All rows are made from the same 12 directions, up to rounding. Whole rows:
(in the rows, 128 means zero)
[[113 120 161 122  95 134 113 141 144 131 126 106 132 118 104  80 121 155
  106 132  87  57 125 125 165 139  74 105]
 [ 96  98 109 149 125 174  97 139 202 152 123 153 152 140 128 113 127 121
   86 146 161 126 170 218 173 107  62  99]
 [139 137 147  94 138 136 102 105 112 113 171 106 142 123 152  95 115 102
  119 110  90 113 141 120 118 178 126 155]
 [127 121 153 117 119 133 129  98 139 135 147 126 147 100 125  95 131 133
  140  92  67 103 144 158 142 151  99 100]
 [118 127 147 151 132  88 126 202  92 120 105 129 131 125  68  87 106 161
  129 134 133 127 121  66 153 110 140 119]
 [118 136 149 159 126 112 139 152 142 153 145 160 118 105 117 135 130 109
  160 127 134 140 136 162 168 166 117  90]
 [181 112 125 114  71 149 159 104 159 149 126  96 155 159 132 151 109 129
  168 142 157 137  83  86 128 158 159 189]
 [138  98 153 123  83 159 119  99 156 127 106  74 155 130 164 118 118 103
   96 134 141  78 114 128 113 139  70 151]
 [145 111 107 134  94 112 169 114 119 135 131 142 182 126 146 123 168 108
  212 106 101 206 133 129 117 106 194 132]
 [121 134 172 135 120 151 105 128 103 107 110 110 120 137 135  86 102 130
  106 158 129  87 157 150 118 117  99 155]
 [143 127 177 143 100 176 140 131 180 158 171  98 150 135 179 117 119  80
  143 122 122 112 118 131 141 250 100 161]
 [108 124 109 142 152 135 145 175 158 153 158 145 157 131 120 100 156 144
  160  98  74 158 141 108 141 160 136 107]
 [122 101 136 145 122  97 127 142  98 105 112 107 176 102 159 106 149  74
  117  89 134 168 125 101 104 115 138 118]
 [112 146 148 139 116 144 130 132 117 119 137 125 114 134 170 120 154 105
  138 150 111 120 141 149 116 141 129 136]
 [118 135  82 119 141 123 117 159 154 155 132 145 102 148  91 151 127 164
  145 176 136 101 127 115 149 111 102 120]]

Rows cut short, each followed by the rest of it:
[102 132  86 113 128 126 121 126 123 125 132 143 128 136 140 120 175 139
 155 153  81 124 156] | [150 117  75 124 110]
[141 116  99 115 170 128 150  98 147 143 149 138 158 111 130 140 139 135
 147  58  87 168 131] | [120 103 147 143 113]
[134 125 114 125 181 126 143  97 119 127 130 153 139 110 115 130 125 150
 136  69  97 168 151] | [146 100 113 149 111]
[115 149 100 126 169 131 136  88 133 140 127 164  79 117 135 182 146 145
 144 135 116 117 150] | [187 102 101 107  96]
[147 140 144 117 127 118 127  90 115 126 123 130  97 115 117 156 103 131
 127 133 146 104 119] | [145 127 131 120 128]
[130 107 118 137 109 108 128 116 147 152 115 142 140 106 112 144 126 116
 161 137 142 120 137] | [162 146 107  87  96]
[153 149 172 119 134 157 147  70 153 156 152 121  92 111 132 153  97 143
 154 116  97  67 124] | [159 121 204  84 132]
[158 159 158  84  94 127 127  91  94 103 155 119 102 137 113 115 110 150
 129 133 103 109 105] | [116 151 150 185 158]
[111 106 140 155 120 121 129 149 155 145 114 133 145 105 112 115 129 126
 119 112 130 117 132] | [145 155 129  84  85]
[123 159 157 137 167 141 137 139 140 132 143 137  74 122 112 151 108 156
  81 104 133 106 103] | [119 143 186 128 112]
[119 156 177 171 150 168 166 160 124 130 124 129 102 147 143 116 126 154
 137 125 111 132 133] | [120 106 173 150 152]
[145 138  94  75 131 145 104 103 102 101 131 113 126 171 120 112 116 163
 118 161 115 119 136] | [103 104  81 163 187]
[117 141 134 161 161 144 122 188 121 116  92 147  93 165  82 128  88 174
  72 158 200 144 127] | [112 144  98 154 148]
[136 137 118 101 136  85 115 121 109 126 166 138 129 101 115 132 131 108
 140 103 108 138 118] | [111 149 154 145 106]
[104 123 123 136 126 167 113 148 159 120 123 123 130 153 146 116 138 130
  67 137 148 128 130] | [144 141 123 120 131]
[144 112 139  93  81 111 104  72  80  84  78  75 128 122 145 124 119 118
  92 152 142  72 111] | [113  89  55 106 152]
[119 133 129 135 121 141 143 119 127 122 108 104 109 134 170 153 155 122
 120 140 125 105 112] | [116  87 122 114 135]
[100 164  90 110 182 201 132 145 152 130 154 170 100 192  99  92 141 235
 125 147  55 134 175] | [156 131 101 169 149]
[124 143 160 135 113 131 128 130 110 118 124 140 110 129 112 107 118 146
 130 142 121 116 139] | [153 149 121 139 125]
[113 137 107 153  71  97 164 145 127 151 103 150  98 127 133 173 183 129
 209 192 132 120 113] | [144 140  82 130  94]
[140 114 109 141 116 128 114 109 152 148 112 149 122 131 130 177 105  92
 137 170 214 141 139] | [186 141 106 101 132]
[122 113 125 147 185 152 138 133 143 129 115 132 149 126 123 117 115 149
  94  72 123 158 143] | [124  98 128 124 124]
[163 131 128  85 136 130 146  94 149 142 157 119 130 121  79 126 101 187
 130  73  78 109  93] | [ 86 147 173 147 127]
[146 144 130 119 142 153 127  72 125 126 124 121  93 137 171 180 115 105
 126 153 161 112 133] | [163  81 135 114 163]
[146 114 120 108  92  87 123 135 108 130 119 100 144 120 107 123 122 125
 160 148 124 100 103] | [ 71 131 114 118 136]
[136 139 116 147 188 177 160 120 169 156 136 156 113 150 124 160 112 166
 137 103 132 161 141] | [148 105 158 142 144]
[169 104 106  99 170  66  96 138  98 132 144 105 166 104  93 132  70  93
 137  98 162 144 114] | [ 39 110 156 119 155]
[121 109 131 153 115 114 121 156 128 138  96 142 142 126  89 108 108 141
 145 155 154 125 150] | [145 151  84 101 115]
[106 120 122 134 122 103 153 121  92  82 112 137 154 103 149 111 192 122
  87  49  94 202 110] | [124 119  77 209  78]
[135 141 114 104 117 147 129  78 153 151 159 148 113 129 141 148 139 129
 174 149  96 107 149] | [190 136 140 110 124]
[182  86  87  84 123 112 117  51 143 167 107 117 166 118  80 145  72 154
 210 147 124  84 154] | [138  98  77  57 154]
[100 106 119 180 170 149 154 166 192 167 116 142 142 114 132 146 144 133
 114  85 133 144 131] | [137 124 156  79  81]
[128 116 131 135 137 139 131 113 159 154 128 133 135 114 120 130 117 136
 143 118 115 106 144] | [157 130 140  79 109]
[136 122  82  97 176  95  97 124 113 126 143 124 133 118 121 149 116 110
 119 119 139 133 129] | [ 91 103 121 115 132]
[123 135 145 120 164 159 146 121 134 134 128 107 121 130 116  97 123 194
 129  97  44  76 137] | [ 99  92 147  97 132]
[141  99  82 106 134 113 109 130 141 137 108  98 148 137 117 149 114 129
 119 143 157 107 110] | [ 73 104 100  90 146]
[103 128 163 122  87 157  98 104  97  69 107 127 136 138 147  63 140 126
  53 133 122 130 157] | [198 149  63 154 126]
[117 141 132 114 111 135 112 149  97  94 141 119 136 152 145  86 147 122
 110 144 110 143 133] | [111 133 117 175 154]
[132 165 160 157 161 172 150 191 118 145 147 107 104 178 153 112 109 142
 181 179 113 112 141] | [ 66  82 206 136 213]
[130 124 139 141 134 146 125 123 145 121 135 132 135 129 153 140 123  94
  83 104 171 165 120] | [150 136 156 145 131]
[155 135 162  89  47 100 139  65 101 107 139  91 120 100 155 139 149  98
 138 119 100  90  76] | [116 139 149 148 123]
[126 136 165 152 112 124 155 138 114 129 124 119 124 116 146 121 142 119
 156 122 107 123 120] | [118 117 155 133 125]
[157 104 149 129 112 132 133 104 131 142  98 118 151 125  84 107  77 162
 156 129 132 103 141] | [134 128 106  99 146]
[124 127 122 162 190 107 130 163 120 154 145 159 143 110 123 130 114 100
 183 116 133 170 170] | [132 109 157 113 122]
[153 145 160 105 108 141 134 103  95 104 141 143 135 143  88  74  99 175
 141 116  92 148 142] | [143 157 118 202 157]
[155 134 138 118 165 157 108  98 111 130 120 132 120 151 105 116  60 154
 148 161 145 109 177] | [155  96 114 107 188]
[135 120 147 139 137 130 150  92 114 118 102 120 132 108 143 136 130 129
 125  90 118 134 129] | [140  89 113 127 120]
[122 126 128 130 108  66 141 149 128 137 139 149 123  83  82 139 146 132
 132  88 116 137  87] | [107 189 140 143  52]
[129 130 130 109 135 105 112 120 103 107 139 105 128 110 150 131 136  96
 100 108 123 120 110] | [ 95 111 144 128 126]
[124 119  91 120 132  90 123 156  97 119 127 132 155 130 118 113 149 123
 157 131 116 164 133] | [ 86 118  88 159 129]
[ 99 145 122 142 211 133  97 202 124 121 139 133 103 143 105 114 102 148
  59 123 148 125 136] | [ 80 126 155 115 132]
[128 140 127 127 127  86 141 126  95 108 126 131 106 103 134 160 151 110
 112 101 138 150  90] | [101 126 126 169 100]
[114 133  86 148 133 132 103 186 130 130 132 172 132 174 120 130 127 107
 141 197 201 195 161] | [156 159  89 169 155]
[127 165 148 143 137 135 147 148  96 119 121 144  82 151 116 132 122 162
 148 162 128 129 130] | [122 121 123 170 151]
[118 127 152 155 138 110 164  96 104 116 102 121 119  83 173 158 166 101
 128  76 108 136 116] | [139  76 123 122  87]
[105 156 183 190 154 129 134 204 108 123 123 173  97 132  86  97  98 147
 112 134 163 162 149] | [150 177 150 162 114]
[118 135 107 131 143 109 131 140 125 144 143 143 123 119 136 140 150 115
 174 141 106 131 143] | [129 118 131 116 113]
[157 152 179 116 116 132 118 101 109 114 155 126 105 123 128 129  85 106
 109 124 155 124 115] | [143 153 188 155 154]
[118 147 150 131 130  91 110 155  88 109 140 142 107 110 110 114 122 113
 115 132 136 132 127] | [123 158 135 147 109]
[125 119 118 117 140 131 102 112 140 115 140 121 135 119 155 144 129  86
  68 106 161 141 120] | [141 130 141 119 121]
[146 117 140 148 112 145 161 110 139 152  97 114 134 135 136 142 119 142
 187 149 127 108 133] | [130  91 120 101 153]
[133 127 159 171 122 209 185 138 188 159  93 118 118 170 124 131 113 199
 132 131 128 111 117] | [131 114 151 121 159]
[136 119 136 141 130 160 141 115 152 138 117 139 139 140 119 122 110 149
 129 119 137 142 143] | [160 132 124 130 138]
[131 151 124 129 164 110 123 125  84 128 126 154  98 127 109 134 110 143
 179 161 120 122 166] | [143 101 101 127 140]
[141 115 138 102  50 111 114  84 152 153 152 125 144 102 130 124 134  94
 185 160 106  78 133] | [183 178 142  76 104]
[140 128 104 104 136 120 105 138 131 129 151 111 132 141 137 141 118 103
 119 143 151 127 113] | [ 88 125 153 128 157]
[127 126 169 198 138 142 206 119 153 147  50 140  81 107 106 190 122 188
 111  86 163 122  87] | [142 107 113 118  81]
[139 133 174 167 152 171 137 137 147 139 104 123 105 144 126 141  73 137
  98 137 187 115 131] | [142 116 165 103 162]
[131 123 145 124  67 142 135  90 142 119  93 124 107 131 119 141 129 151
  98 149 151  94 105] | [172 158  85 123 112]
[152 185 133  79 120  89 147  67  58  97 144 133  49 116 125 178 143 153
 153 137  92 103  89] | [109 109 120 196 130]
[144 139  94  90 154  66 109 121 117 127 163 137 103  97 100 181 119 108
 103  97 153 138  80] | [ 82 153 159 148  97]
[136 129 134 119 118 126 155 110 136 132 134 101 126 115 151 146 152 128
 131  95  94 112  90] | [ 90 107 163 129 120]
[152 118 100 114 130 123 123 126 134 141 151 134 159 141 127 132 116 106
 167 134 145 169 136] | [117 128 140 153 160]
